The rows of a group lie close to one hidden flat surface of 8 dimensions, which passes through zero. Surfaces can cross.
Known rows, each followed by its group:
[-6,20,22,-20,17,-2,14,4,-11,1,12,20,23,-13,12]	Q
[-17,-28,-26,46,-39,51,-16,-15,-15,19,4,-16,3,27,8]	Q
[-12,-12,36,-5,11,-9,5,-17,3,-17,-9,-2,-6,-7,9]	U
[14,14,-18,13,-20,-15,-43,10,3,10,1,23,2,-2,-16]	U
[31,-15,42,-11,-3,3,16,-37,28,-26,37,-10,-9,21,41]	T
[43,-13,8,-1,-1,24,4,-5,21,2,28,-6,-12,44,9]	A
[8,-1,-54,-3,4,46,32,36,-10,1,14,13,27,-3,-61]	A
[14,2,3,-32,22,26,16,20,-10,14,-14,-3,-15,14,-36]	T
[-31,-5,0,2,-5,41,26,20,-5,-12,-5,-1,23,26,-21]	T
[-21,-5,18,-8,-8,3,7,44,18,-24,-20,3,-20,23,1]	P
[20,-30,-7,34,-9,14,19,-27,22,23,55,-23,8,38,33]	R
[13,-3,-1,0,-3,21,5,10,15,-20,13,18,5,12,5]	U
[2,-11,-2,13,13,-24,-18,3,-1,-18,-25,8,-16,-19,-13]	U
[34,-9,-44,29,3,18,2,18,-3,30,27,10,10,18,-31]	A
[3,2,26,-23,3,-37,-20,-6,18,-38,-35,12,-26,-8,-53]	A
[0,17,-23,-40,-1,13,12,0,-2,-4,-4,-7,23,-4,-50]	Q
[46,-15,-42,-4,6,16,15,0,7,-13,10,-22,-24,-4,5]	P
[1,-7,10,-5,4,25,17,4,-2,2,14,5,4,4,-14]	Q
[42,-19,13,18,24,45,-10,13,-25,18,8,17,-43,5,8]	R
[0,-31,21,22,26,-18,0,-21,0,-4,-8,-5,-10,3,-13]	U
[32,-19,11,27,14,-5,-32,11,-2,-15,-15,17,-60,-7,28]	R
[-1,-13,31,-17,-3,7,5,-8,19,-63,-1,5,-11,-9,27]	T
[-14,1,-5,13,-18,-14,-12,-13,9,32,8,-12,23,24,-3]	R
[-31,-5,-25,24,-3,-27,-5,-6,-20,51,-14,-29,1,-5,0]	A
[-5,38,-38,-18,-76,4,8,31,41,26,33,-24,6,35,26]	U
[-21,3,9,-13,-8,31,0,4,-19,-10,-9,6,-4,-18,-14]	Q
[-37,24,12,11,-10,3,-26,24,-10,-7,-21,38,27,-9,-6]	R
[7,16,-22,-34,8,38,30,-14,-26,-5,18,1,34,-31,-1]	P
[-14,2,-46,3,2,-26,-4,-9,-16,-8,-20,-12,0,-54,-8]	P
[-12,-3,-6,25,-22,2,-26,5,-11,-21,-18,10,-24,-25,-1]	P
[-5,3,34,-31,-3,31,2,-28,-18,4,-13,-10,-2,4,2]	Q
[-11,16,5,-36,-1,41,12,14,-25,9,-10,-12,-11,-7,11]	A
[15,4,24,5,2,-11,-15,-28,0,-1,10,10,9,-1,22]	P
[8,-9,27,8,-7,-24,-31,10,22,-13,-20,10,-42,20,0]	P
[1,1,32,5,-1,22,-13,-27,-29,28,8,-5,-12,-1,21]	R
[56,-33,9,-1,33,18,28,21,23,-42,26,9,-39,12,6]	R
[11,-19,8,26,-12,39,6,-10,14,32,39,1,22,53,-24]	A
[39,5,37,18,9,-27,-43,-8,3,20,16,26,-35,7,25]	T
[-16,-18,-31,34,0,17,-9,32,-9,-21,-16,26,9,-7,-45]	U
[27,0,-13,17,18,-11,-16,-6,-17,29,11,9,3,-11,13]	U
[-36,6,-32,18,-23,-35,11,4,13,-33,7,6,40,-28,0]	R
[29,-12,-15,11,22,-30,9,-10,16,-14,22,-1,-3,-7,32]	A
[-4,2,-17,-12,-28,2,-6,-25,14,-9,-3,-12,22,8,-52]	Q
[-4,-8,-30,7,-27,17,-13,-21,-4,12,-10,-19,12,11,3]	Q
[33,5,-66,16,8,9,21,26,9,-5,31,5,25,-3,48]	P
[19,-10,-13,9,12,41,9,24,-14,-2,6,19,-6,7,-6]	T
[-8,19,-24,-30,8,17,5,-1,-31,28,-20,-7,18,-24,-49]	Q
[-27,5,-29,8,-4,9,-2,29,-15,-14,-22,11,2,-20,-11]	T
[9,9,-4,-7,5,1,5,48,14,-31,-11,18,-10,10,20]	P
[16,-4,4,-16,12,3,2,21,22,10,-13,-1,1,47,-42]	R
[-29,-21,2,28,5,34,17,0,-18,4,4,1,22,9,-30]	U
[20,2,25,-6,2,17,-13,-12,1,18,8,10,-2,22,-21]	A
[32,8,-16,-3,-4,42,19,31,5,-2,33,13,-6,10,38]	T
[10,11,-24,-20,9,-16,-2,0,-11,-14,-10,-3,-13,-45,-5]	T

New rows. What belongs after each?
[-2,6,-17,-4,-15,-10,12,10,11,8,7,-25,-10,4,31]	U
[44,22,12,-15,-3,17,-28,20,-3,-35,1,37,-31,-10,58]	A
[-4,12,6,-11,0,13,-2,-11,-15,11,-3,-2,14,2,31]	Q
[-22,-22,66,-21,26,17,44,-46,-4,2,15,-34,4,23,-3]	U
[-14,21,10,-20,-9,7,2,-1,2,-23,-1,15,20,-15,-19]	Q
[26,14,-1,-39,14,21,2,-25,-20,-15,-2,0,0,-31,-7]	P
[11,4,12,-7,2,1,25,12,30,-20,29,13,18,11,3]	Q
[-24,-19,8,48,-12,27,-18,70,15,-13,-21,28,-17,55,8]	T
[37,2,11,12,18,-24,-5,-11,11,-32,28,26,8,-22,48]	A
[9,-39,6,22,9,27,0,-19,-20,32,-8,-27,-42,17,-47]	Q
[-15,8,60,-31,-10,-10,-1,3,31,3,-16,-10,-13,59,1]	T
[-3,25,9,-11,28,-21,3,38,-13,-9,-5,31,-2,-31,44]	Q
[28,-17,25,3,40,-5,16,-11,-1,-5,26,18,2,-11,-44]	R
[-15,21,0,-42,-37,12,16,18,19,-23,-7,-14,-5,12,-32]	U
[-26,-3,26,8,-15,-21,-6,-40,8,-20,-1,-8,23,-8,12]	T
[12,41,1,-47,13,-4,-13,22,-21,15,-18,15,-20,-33,-12]	T
[-22,-33,13,8,12,21,30,-15,-4,6,7,-25,11,18,-34]	U
[-7,21,-42,11,3,-5,-19,14,-35,0,-9,20,3,-62,5]	T
[19,-17,2,14,14,-2,-5,-17,-4,27,6,-4,-18,5,-5]	R
[3,9,-56,1,19,-25,11,18,-7,21,-4,1,20,-17,-6]	P
[-15,-23,13,15,2,-43,-1,-28,17,17,-8,-42,-9,13,19]	A
[-17,24,15,-32,-35,-20,2,2,22,8,-9,-20,-6,7,-15]	U
[-3,3,-23,-11,-8,18,7,32,1,-17,-17,-1,-5,4,6]	R
[10,30,-8,-58,-42,-18,11,10,35,8,0,-33,-24,18,-4]	U
[-1,15,18,17,-1,-14,-24,-22,-16,-35,-1,30,2,-46,28]	T
[-14,-7,-49,-7,-15,-20,33,22,17,4,0,-51,-24,1,38]	U
[4,-47,-31,44,2,-16,14,-47,13,-4,22,-33,13,8,-2]	T
[16,19,18,-17,4,10,-12,0,-13,-7,0,19,-7,-19,22]	A
[-8,28,8,-35,-3,-27,-9,-3,2,10,-22,-4,-6,-11,-6]	T
[11,0,22,-37,10,-23,-2,-39,-3,23,-20,-33,-24,2,-19]	R
[-4,-3,-8,17,25,-14,-19,33,-27,12,-30,9,-47,-33,9]	Q
[-3,19,5,-30,-12,5,-7,-16,1,-21,-20,-9,11,2,43]	Q
[-20,17,-34,-8,-44,56,9,39,-3,1,-11,-16,8,36,53]	R
[3,-3,-32,-2,-10,10,-4,-16,-10,31,-8,-28,12,12,-13]	Q
[-48,17,54,-9,-47,-5,-3,-21,26,-8,11,-2,12,22,9]	U
[-17,10,34,-11,16,-1,-16,-6,-25,1,-27,11,-16,-24,10]	Q
[12,-24,1,19,11,-3,11,29,10,-23,-2,3,-52,-9,-13]	Q
[13,-9,17,8,19,-15,-13,27,23,-13,-7,31,0,32,-33]	R
[14,19,-1,-24,29,-6,-6,-3,-24,0,-15,8,-8,-35,31]	U
[19,-5,6,-22,10,32,25,4,0,-11,7,3,2,18,-25]	U
[-15,-1,-30,9,1,10,47,4,6,-40,42,8,37,-37,9]	R
[26,-11,-15,-1,8,16,3,3,-8,-4,-1,-11,-39,-8,20]	R
[-11,11,5,-20,-4,21,-2,-19,-16,10,-8,-4,12,-5,-35]	Q
[5,-10,-73,2,-34,-5,-6,29,26,-52,-24,-16,-18,-10,-11]	Q
[-9,0,-13,1,21,-37,15,21,21,18,-3,-11,15,19,2]	P
[-2,25,-5,-28,18,2,-8,3,-29,10,-18,11,3,-34,3]	U
[3,-31,0,13,25,-14,26,-20,5,31,14,-45,-10,18,11]	U
[18,-1,-2,-7,-5,25,-18,14,-15,38,-23,-17,-38,27,14]	R
[11,-4,25,3,8,-15,-25,1,9,32,-20,11,1,43,-35]	R
[26,24,-3,-36,18,-3,-18,-11,-23,40,-10,3,3,-12,-50]	U
[-60,-6,-11,5,-18,-17,9,4,-3,7,-28,-40,1,-6,24]	A
[2,30,44,-60,18,-5,0,-26,-13,2,-23,-7,5,-9,32]	Q
[26,-17,8,10,25,-45,2,-9,28,-22,7,8,-14,-6,-27]	R
[-5,-8,1,17,-7,0,3,-18,1,45,20,-21,14,23,0]	U
[-4,6,-1,-21,9,7,8,-3,-15,25,-14,-13,-8,4,-18]	A
[-24,-17,-24,6,9,-13,5,-7,-16,23,-24,-21,12,-3,-53]	T
[7,6,39,-10,9,-28,-24,-5,11,53,-12,-3,-20,37,-22]	T
[14,-17,-36,18,-13,-26,4,14,26,6,9,-31,-18,14,30]	U
[31,6,-9,5,23,-2,2,-10,-12,19,21,5,10,-11,19]	A
[3,-16,46,20,7,-28,-7,3,20,-32,3,8,-43,4,25]	Q
[44,-26,4,0,31,13,8,-20,-9,-38,18,5,-20,-34,3]	T
[-31,0,15,21,-19,18,-1,9,4,-28,8,26,10,-10,-15]	Q
[15,8,22,5,-3,13,-32,20,-2,-9,-4,39,-6,5,18]	P
[-26,-11,6,32,-20,39,-3,-5,-18,9,7,10,3,0,-17]	Q
[-12,8,22,-17,0,39,-1,11,-20,9,-7,20,3,0,-26]	P
[20,10,29,-8,-37,-11,-22,-8,39,-9,17,7,2,36,-3]	U
[9,5,14,-27,8,-13,-19,9,2,11,-38,-4,-24,17,-37]	R
[-17,33,-30,-3,-11,-31,-9,-41,-32,24,9,-7,40,-67,-3]	T
[-34,0,-16,13,-31,-1,10,26,28,25,-2,-23,21,53,8]	T
[-52,32,43,-34,37,-77,15,-43,-6,52,-8,-14,61,-6,-25]	P
[20,13,-10,-31,16,-4,-20,15,-20,-16,-44,7,-40,-34,-40]	P
[5,1,-9,4,6,22,-19,33,-17,0,-17,17,-19,-3,1]	R
[11,-14,-24,17,20,34,11,23,-17,5,6,12,-4,2,-13]	T
[-9,4,20,-9,-26,24,30,-13,22,5,40,-18,20,28,49]	U
[11,-17,18,16,13,1,2,-16,-6,36,14,-10,-5,23,4]	Q
[-17,0,13,20,-3,-12,-8,3,2,16,-2,8,2,12,-4]	P
[-16,20,-12,-37,-15,30,7,15,-16,3,-21,-11,-4,-3,4]	R
[22,5,3,-5,12,24,-9,41,-2,-7,-10,25,-30,10,12]	T
[19,8,-38,-30,30,-33,28,30,19,-1,-11,-13,-1,4,1]	P
